There are 3 ways to turn a row about zero (a turn may also mirror it). The second row of each pair is the first, turned, with some noise. The first 27 pairs use one turn. New pairs use 3 turns, one after the other, and a turn may come again.
Some pairs, each with its turns in order after it:
|  1.215 | -0.085 | -3.148 |  0.300 |  1.294 | -2.620 |  0.988 | -0.761 |
|  1.045 | -3.200 |  2.284 |  0.088 |  0.656 |  0.849 |  1.064 | -2.184 |
Z505

|  1.457 | -0.504 | -2.790 | -3.750 |  0.557 |  0.038 | -0.588 | -1.384 |
|  3.464 | -0.816 |  0.584 |  0.787 | -2.483 |  1.366 | -0.259 | -2.358 |
Z505

| -0.205 | -5.288 | -2.535 | -0.049 |  1.328 |  0.966 |  3.020 |  0.736 |
|  1.275 | -0.251 |  0.350 | -1.376 | -4.643 |  1.587 |  3.535 |  2.456 |
Z148

| -0.671 | -0.967 | -1.169 |  0.166 | -0.530 | -0.979 | -0.173 | -5.412 |
|  2.130 |  1.388 |  1.156 | -3.473 |  3.219 |  1.570 |  0.992 |  0.935 |
Z148

| -0.115 |  0.616 |  0.097 |  3.765 |  1.300 | -0.793 | -2.312 |  0.695 |
| -1.460 |  0.077 | -2.522 | -0.634 | -2.099 |  0.446 | -2.219 |  2.273 |
Z611

| -0.442 |  0.459 |  1.091 | -0.244 | -1.449 | -4.557 |  0.135 |  1.011 |
| -0.950 | -3.389 |  1.494 | -2.917 | -0.652 |  0.325 | -0.995 |  0.120 |
Z611

|  0.938 |  0.634 | -0.275 | -4.151 | -4.189 | -2.099 |  1.213 | -4.936 |
| -0.294 | -1.106 |  5.128 |  0.985 |  0.765 |  1.418 | -0.927 | -5.592 |
Z611

|  0.025 | -0.930 | -1.740 |  1.595 | -0.169 | -0.902 |  1.147 | -1.402 |
| -0.041 | -1.395 | -1.301 |  1.148 |  0.969 |  1.604 | -0.950 | -0.845 |
Z611

| -0.643 |  0.862 |  1.146 | -2.243 | -4.504 |  0.208 | -3.005 |  0.410 |
|  0.773 |  1.578 |  0.103 | -1.827 | -3.043 | -2.351 | -3.785 |  1.518 |
Z505

| -0.862 | -0.997 |  1.020 |  1.679 |  0.496 |  0.524 | -0.659 | -0.261 |
| -0.353 | -0.608 | -1.143 |  1.224 | -0.807 | -1.260 | -0.500 |  0.829 |
Z611

| -2.378 |  0.067 |  0.444 |  0.328 | -0.325 | -0.548 |  0.113 | -0.626 |
|  0.209 | -1.403 |  0.543 | -0.867 |  0.620 |  1.303 | -1.313 | -0.099 |
Z148

| -2.403 |  1.131 | -2.530 |  0.618 | -1.513 |  0.962 |  1.113 | -1.385 |
| -0.695 | -2.998 | -2.695 | -1.190 | -0.236 | -0.517 | -1.382 | -1.284 |
Z505

|  0.023 |  0.194 | -0.120 |  1.133 | -0.481 |  0.935 | -0.928 |  2.509 |
| -0.311 |  0.519 | -2.080 | -1.271 | -1.271 | -0.553 |  1.269 |  0.393 |
Z611

|  1.123 |  1.981 | -3.970 |  1.119 |  1.020 |  3.385 |  0.426 |  0.436 |
|  1.183 |  3.745 | -3.474 |  0.055 |  1.031 |  2.186 |  0.527 | -1.317 |
Z611

| -0.281 |  1.004 |  2.730 | -2.212 | -0.812 |  0.505 |  0.907 |  0.300 |
|  1.416 |  2.332 | -0.928 |  0.682 |  1.101 |  0.172 | -2.336 |  1.396 |
Z505

| -1.432 |  0.067 |  1.485 |  1.939 | -1.194 | -1.124 | -0.172 |  1.675 |
| -2.624 |  0.982 |  0.530 | -0.618 |  1.288 | -1.281 | -1.036 |  0.687 |
Z505

|  4.544 |  0.504 | -1.492 |  0.229 | -1.281 | -1.171 | -1.467 | -0.490 |
|  1.746 |  3.867 | -1.615 |  1.188 |  0.817 | -1.620 |  1.006 | -1.387 |
Z148

|  0.468 |  5.412 |  1.055 |  2.255 |  4.114 | -2.580 |  3.432 |  1.327 |
|  0.242 | -5.169 |  0.106 |  0.292 |  1.389 | -4.662 |  1.324 | -4.510 |
Z148

|  3.674 |  1.918 |  2.624 | -0.234 |  0.343 | -0.012 | -2.181 |  0.248 |
|  2.157 |  2.473 |  1.836 | -1.417 |  0.044 |  0.454 |  1.428 |  2.923 |
Z505

| -0.335 |  0.138 | -1.162 | -3.209 | -0.054 | -1.016 | -1.753 | -1.620 |
|  2.040 |  0.862 |  0.372 |  0.240 |  1.662 | -0.602 | -1.637 |  2.814 |
Z148

|  0.380 | -0.563 |  3.057 |  0.904 | -0.622 |  3.577 | -1.250 | -5.412 |
|  2.003 | -0.148 | -3.839 |  1.681 | -1.358 | -2.878 |  2.150 |  4.177 |
Z505

|  0.651 | -0.002 | -1.321 | -0.142 | -0.845 | -0.973 |  2.675 | -2.235 |
|  1.406 | -1.545 |  0.490 |  1.085 |  1.274 |  2.099 | -0.733 | -1.978 |
Z611

|  1.580 | -0.998 |  0.322 | -3.912 | -0.017 | -1.897 |  1.224 |  1.970 |
| -0.596 | -1.289 |  2.967 | -2.036 |  1.583 |  0.781 |  3.344 |  0.594 |
Z611

| -0.819 | -0.109 |  2.057 | -5.412 | -0.616 | -3.308 | -1.007 |  2.675 |
|  1.794 |  0.061 |  2.205 |  1.444 | -2.187 | -2.424 | -5.630 |  1.342 |
Z148

|  0.041 |  0.400 |  1.073 |  1.016 | -1.005 | -5.412 | -0.956 |  0.974 |
|  3.223 |  0.153 |  1.328 |  1.501 | -0.112 |  0.013 | -2.305 | -3.778 |
Z148

|  1.033 | -1.267 |  0.081 | -0.526 | -0.828 |  1.290 |  0.549 | -2.228 |
|  1.152 | -1.194 | -0.963 |  1.686 | -1.400 |  0.048 |  0.233 |  1.217 |
Z505

|  1.064 |  0.590 |  0.484 | -1.662 |  0.103 |  1.115 |  0.950 |  2.245 |
| -1.357 | -0.100 | -0.926 |  0.559 | -2.019 | -2.204 | -0.670 |  0.660 |
Z148

New pairs. What belongs after each?
|  0.145 |  3.579 |  0.250 | -2.035 | -0.843 |  0.734 |  1.483 | -0.285 |
|  2.338 | -0.831 |  0.169 |  1.396 |  0.940 | -2.650 | -0.086 |  2.131 |
Z148 Z505 Z505

|  1.043 | -3.056 |  4.728 |  2.598 | -3.445 | -3.409 |  2.477 | -0.366 |
| -0.165 | -6.308 | -3.766 |  3.179 |  2.165 | -0.157 | -0.560 | -0.967 |
Z611 Z611 Z611

| -0.721 |  1.004 | -0.171 | -0.127 | -2.240 |  0.203 |  1.027 | -2.909 |
| -1.657 | -2.396 |  1.055 | -0.308 |  1.519 | -2.354 |  0.488 |  0.292 |
Z611 Z148 Z148

| -0.129 | -0.211 | -0.692 |  0.126 |  2.418 |  0.397 |  0.179 | -1.601 |
|  1.370 | -0.893 |  0.214 |  1.408 |  0.757 |  1.294 | -1.728 | -0.048 |
Z505 Z148 Z505

|  0.803 |  0.161 |  0.255 | -1.380 | -0.274 | -2.707 |  0.593 |  2.692 |
| -1.098 |  1.857 |  1.420 | -0.610 | -0.800 | -0.764 | -2.936 |  0.497 |
Z611 Z148 Z505

|  2.313 |  2.974 |  0.252 | -0.034 |  2.582 |  0.105 |  3.352 | -0.791 |
| -2.741 | -1.147 |  0.626 |  1.172 |  3.211 |  0.481 | -3.205 | -0.548 |
Z505 Z148 Z505

|  2.589 |  2.539 | -1.675 |  2.234 |  0.867 |  1.096 |  2.566 |  1.157 |
|  0.620 |  3.171 | -0.700 | -0.674 | -1.969 | -3.615 |  0.452 |  1.602 |
Z148 Z148 Z148

|  1.619 | -0.292 | -2.307 |  0.148 |  3.222 | -2.050 |  1.075 | -0.535 |
|  2.887 | -1.873 |  1.089 |  0.723 |  0.967 | -0.948 | -2.418 |  1.484 |
Z148 Z148 Z505

| -0.586 | -1.371 |  1.330 | -2.698 |  0.991 | -0.237 | -0.816 | -0.046 |
|  0.039 |  0.666 |  0.382 |  1.797 | -0.623 | -2.662 |  0.156 |  1.413 |
Z611 Z148 Z505

|  2.376 |  1.692 | -3.008 | -2.733 |  3.649 | -0.427 | -0.017 | -0.219 |
|  1.624 |  3.776 | -0.030 | -3.468 |  0.866 | -0.273 |  0.665 | -2.518 |
Z148 Z148 Z148

|  1.204 | -4.184 | -3.575 |  4.264 |  2.081 |  2.466 | -0.954 | -2.084 |
|  0.238 |  3.584 | -1.760 | -0.757 | -0.974 | -4.346 |  5.181 | -1.471 |
Z148 Z611 Z148

|  1.938 | -1.413 | -5.412 | -1.333 | -2.337 | -1.489 |  5.412 | -0.847 |
| -5.871 | -4.660 |  0.675 | -1.404 |  2.972 | -2.533 | -0.020 | -1.181 |
Z505 Z611 Z505

|  0.878 |  0.571 |  2.778 | -0.107 |  3.859 | -2.274 | -0.565 |  0.785 |
|  1.678 |  2.961 |  0.920 | -2.403 | -1.106 | -2.393 | -2.057 | -0.788 |
Z611 Z505 Z611

| -2.802 | -0.388 |  0.590 |  1.452 |  0.554 | -2.419 |  0.653 |  2.055 |
| -2.747 | -2.166 | -1.490 | -0.682 |  1.333 | -1.633 | -1.622 |  0.397 |
Z148 Z148 Z148

|  2.363 |  0.290 | -1.106 | -3.984 |  2.567 | -1.111 | -0.969 |  0.104 |
|  1.241 |  4.156 | -1.206 | -1.322 |  1.739 |  2.047 | -1.413 |  0.766 |
Z611 Z505 Z611

| -0.967 | -1.937 | -0.903 |  0.188 | -1.619 | -2.510 | -2.384 | -2.450 |
|  0.248 | -3.200 |  1.740 | -0.088 |  1.944 | -2.448 | -1.051 | -1.633 |
Z611 Z505 Z505

|  2.113 | -3.118 | -3.663 | -1.171 |  0.359 |  0.452 | -1.484 | -1.274 |
|  0.499 | -1.279 | -0.535 |  2.483 |  3.646 | -1.767 |  3.130 |  0.996 |
Z611 Z148 Z611

| -0.544 | -2.046 |  0.437 | -3.748 |  1.241 | -1.783 | -0.136 |  0.426 |
|  0.966 |  0.851 |  1.584 | -2.920 | -2.101 | -1.990 |  0.330 |  1.452 |
Z148 Z505 Z611

| -0.689 |  0.622 | -5.412 |  1.988 | -1.621 |  2.539 |  0.372 | -1.076 |
|  0.911 | -3.394 |  1.141 |  4.637 | -2.531 |  2.156 | -0.779 |  0.182 |
Z611 Z505 Z505

| -1.800 | -0.319 | -3.705 | -1.900 | -1.867 |  1.479 |  1.479 |  4.199 |
| -0.916 | -3.703 | -0.989 | -3.870 | -2.600 |  2.995 | -0.077 |  0.802 |
Z148 Z148 Z505

|  0.905 | -2.342 | -0.391 |  1.722 |  0.149 | -0.577 | -2.267 | -5.412 |
| -1.790 | -1.143 | -2.894 |  1.415 |  0.210 | -3.574 |  3.887 |  1.508 |
Z148 Z505 Z148

|  2.512 | -1.717 |  3.506 | -5.412 | -0.060 |  0.985 |  0.301 |  0.153 |
|  2.562 |  0.589 | -0.892 |  2.955 | -0.823 | -5.238 | -2.416 |  0.230 |
Z611 Z148 Z505

|  2.977 | -2.896 |  3.562 |  2.829 | -5.412 | -1.878 | -0.494 |  0.120 |
|  2.382 | -0.872 |  5.637 | -0.528 | -3.531 |  4.009 | -0.847 | -2.639 |
Z148 Z505 Z505

| -0.815 |  0.243 | -0.569 | -0.785 | -2.424 | -2.271 | -0.912 | -0.332 |
|  0.528 | -2.493 | -0.530 |  0.801 |  0.863 | -0.364 |  1.186 | -1.743 |
Z148 Z148 Z148

| -0.299 | -0.241 | -2.808 | -0.352 |  1.292 |  0.514 |  0.977 |  3.975 |
|  3.519 |  0.495 | -3.384 |  0.884 | -0.190 |  0.352 |  1.142 |  0.197 |
Z505 Z505 Z148

|  0.017 |  0.225 |  0.947 |  0.442 |  0.055 | -0.637 | -1.831 |  4.489 |
| -1.368 |  2.083 |  0.756 |  1.504 |  3.499 |  1.661 | -0.032 |  0.836 |
Z611 Z505 Z148

| -1.259 |  3.438 | -0.556 |  1.104 | -0.734 | -0.433 |  3.733 |  0.344 |
|  2.168 | -1.966 | -2.336 | -1.198 | -2.076 | -0.646 |  2.288 |  2.452 |
Z505 Z148 Z611

| -3.378 | -0.093 | -0.881 | -0.696 |  1.184 |  0.590 | -0.945 | -1.475 |
| -0.136 | -0.800 | -0.387 |  2.058 | -1.327 |  1.284 | -0.280 |  2.909 |
Z611 Z148 Z611

| -0.020 |  0.431 | -0.395 |  0.197 |  0.924 | -1.792 |  0.894 |  4.019 |
|  0.217 | -0.402 | -2.260 | -1.669 | -1.689 | -0.803 |  1.371 |  2.602 |
Z611 Z505 Z505

| -0.686 |  2.639 | -1.479 |  2.548 |  0.728 |  0.064 | -3.910 |  0.076 |
|  0.579 | -2.744 | -0.214 | -3.810 | -2.023 |  0.432 |  2.297 |  0.917 |
Z148 Z505 Z148

